Each new row is followed by what is left after taking away its nearest point in the smallest flat space through zero that holds the last named rows.
In the rows, zero is written as 128.

k_404, 4 rows:
[[142 117 105  87 135 113 126 107 115 151 108  90 109]
 [164 111 126 103 142  76  97 125 180 133  71 108 132]
 [129 133 133 121 146 135 157 119 145 109 157  97 185]
 [173 146 143  98 157  97 148  77 107 185 173 121 120]]
New rows:
[106 132 186 122 175 116 150 127 139 169 125  99 116] => [ 87 126 178 132 162 131 144 144 136 153 112 104 110]
[124 132 126 131 148 114 134 142 102 138 123 120 110] => [123 132 131 137 150 114 135 147 115 128 123 121 125]
[110 121 142 114 135 148 150 103 128 143 135 137 141] => [111 116 141 117 131 141 137 111 138 140 115 142 133]
[135 131 150 134 122 173 134 125 121 129 166 157 141] => [143 117 135 113 123 156 118 125 134 131 129 136 132]

k_544:
[[143 142 116 111 124 106 144 125 122 133 151 127 139]
 [127 130 117 144 146 143 122  98 111 146 145 109  96]
 [133 173 173 129 147 155 129 110 151 108 125 145 128]
 [136 159 117 140 114 135 162 107 168  86 145 131 123]]
New rows:
[127 166 108 129 122 157 127 126 137 122 150 146 119] => [121 145 107 124 119 149 115 144 125 134 138 146 126]
[132 127 141 117 115 135 142 125 126 113 113 138 132] => [132 122 133 119 119 134 139 119 115 124 119 130 124]
[132 169 145 166 129 124 118 133 129 160 108 148 186] => [128 154 115 182 121 124 125 123 128 159 117 133 168]
[122 125 131 130 134 146 133 127 103 122 110 152 130] => [126 128 120 128 129 139 142 123 104 120 120 149 130]
[136 118 165 186 119 112 148 109 166 131 151  92 134] => [137 110 172 172 122 101 137 124 150 148 145  96 147]

k_823 (4 x 13):
[[123 109  74 131 146  89 105 160 152 139 136 144 147]
 [110  73 116 164 110 200 135 119 171 105 101 105 142]
 [123 109 180 141 133 130 133 108 161 147 136 101 183]
 [129 116 146 124  96 145 152 120 171 143 133 129 154]]
New rows:
[153 106 127 134 152 125  90 123 162 164  82 177 162] => [158 126 141 127 143 141  99 112 134 153  76 177 133]
[101  79 151 149 134 118 144  90 136 156  84  95 126] => [110 101 126 128 124  97 147 105 124 160  91 121 102]
[157 144 137 131  77 107 134 142 130  74 150 108  87] => [150 126 139 145  96  97 120 144 144  79 152  96 114]
[144 128 114 133 133 119  81  97 141 134 110 119 122] => [148 135 121 125 118 123  92  94 145 138 112 124 119]
[ 72 125 120 134 138 137 169 109 111 119  65  99 146] => [ 79 140 111 116 132 108 172 120 115 134  78 118 147]
[131 120 111 112 118 138 118 129 136 124 157 159 135] => [129 121 129 119 130 143 113 120 122 119 154 146 136]

k_285:
[[146 108 168 149 158 121 172 115 111 132 150 142 106]
 [126 166 152 151 140 100 130 132 161 143 120 102  91]
 [107 160 123 177 109 126 154 120 117 142 144 139 139]
 [139  87 139 118 149  45 186 108 138 136 181  95 122]]
New rows:
[120  97 153 128 148 165 138 141  94 165 132  95 110] => [106 111 132 127 130 154 129 143 104 168 132  83 122]
[105 144 106  88 160  89 154 153 157 132 141 107  91] => [102 144 103 103 151 135 153 152 127 127 136 142 107]
[150 150  91 152 112 130 113 102 163 116 167 168 135] => [164 137 106 138 129 129 110 104 168 112 162 164 120]
[127 146  98 135 136 153  93 106  98  96 151 121 164] => [137 147 122 138 156 132 103 105 113 101 153 107 137]

k_943:
[[ 95 163 107 104 149 173 114 121 157 116 131 109 145]
 [ 94 137 148 128 140 159 104  97 117 108  90 130 177]
 [ 93 157 142 118 139 175  85 110 140 119 100  85 168]
 [146  99 149  95 138 141  95 138 160 118 125 131 176]]
New rows:
[146 107 108 163 125 124 173 135 152 120 133 125 130] => [136 114 118 163 127 137 157 128 152 118 120 111 145]
[143 186 121 133 130 186 127 138 115 123  99  70 104] => [170 141 129 124 133 161 143 143 113 112 104 128 120]
[136 123 149 158 136 153 129 128 128  98 123 139 117] => [140 125 144 153 136 153 128 135 137 102 131 132 111]
[150 122 157 115  93 130 115 108 121 186 138 134 143] => [132 139 136 110 103 142 129 101 125 178 145 145 138]
[141 150 121 144 126 148 186 143 118 130 138  82 105] => [147 125 139 132 133 151 174 137 122 117 125 106 142]
[154 135 146 118 117 183 148 147 120 142 149 160 115] => [149 139 156 126 113 185 139 141 111 144 137 148 119]

k_979, 4 rows:
[[109 113 139 164  89 127 150 138 134  81 100 115 120]
 [142 115 122 104 123 150 141 131 125  92 115 150 123]
 [174 151 149 147 127 115 108 113 105 108 132 155 178]
 [120 136  86 139 133  98 118  72 166 152 151 136 139]]
New rows:
[119 116  88 117 181 158 126 132 153  83 184  98 126] => [124 126 112 144 173 148 120 142 138  79 180  89 142]
[127 140 119 129 121 125 138 115 124 116 106 119 141] => [126 141 120 120 130 128 135 121 121 129 110 116 136]
[186 150 162 129 127 134 152 165 108  76 117 107 125] => [161 150 124 126 138 117 148 133 143 114 137  99 112]
[125 134 128 121 126 126 109 136 125 129 133 102  91] => [139 137 125 124 123 123 107 123 125 115 133 116 105]
[117 171 155  80 140 106 107 146 108 124 122 147 145] => [ 95 161 139  95 123  99 119 133 131 114 116 139 133]
[101 130 132 120  70 124 103 146 177 125 125 132 137] => [117 137 138 103  85 131  94 152 163 134 131 141 144]

k_695 (4 x 13):
[[ 62  92 120 125 124 129  69 101 147  88 140  97 153]
 [112 103 130 162 169 101  97  91 132 107 116 103 156]
 [100  88 164 101 160 132 127 113 131 107 146 117 136]
 [141 122 115 117 177  72 123 116 151 184 123 114 153]]
New rows:
[120 121  98 155 131 117  97  88 125  91 103 119 143] => [134 126 114 112 128 127 132 112 125 118 118 136 126]
[132  88 135 158 117 154 149  94 146 162 134 145 103] => [125  89 126 157 112 151 139  93 151 164 134 141 107]
[142 166 151 163 152 142 121  98 164 129 163 154 108] => [129 163 145 148 144 143 113 101 172 133 170 151 110]

k_307 (4 x 13):
[[103 120 180 136 105 126  95 134 117 109  67 125 115]
 [107 109 116 112 119  96 181 104 123  84  54 161 160]
 [129 126 124 170  77 149 132 123 114  82 101 140 141]
 [119 118 120 151  93  95 112 140  93 177  80 119 168]]
New rows:
[134 103 165 165 151 151 109 161 111 133 129 145 161] => [135 102 154 150 166 145 130 153 119 126 134 153 164]
[ 99 105 109 156 137 131 155 111 141 103 100 115 164] => [103 112 124 152 150 139 129 122 146 125 126 100 145]
[103 115 154 127 158 101  94 156  97 104 111  93 125] => [119 119 119 136 154 110 119 149 100  95 138 101 138]
[139 166 158 105  98 133 100 165 154 155 142 131 155] => [137 162 147  98 100 130 126 153 159 130 132 145 162]
[118 149  89 148  91 113 136 107  92  95 132 141 118] => [111 150 110 123 119 103 119 113 100 119 138 130 100]
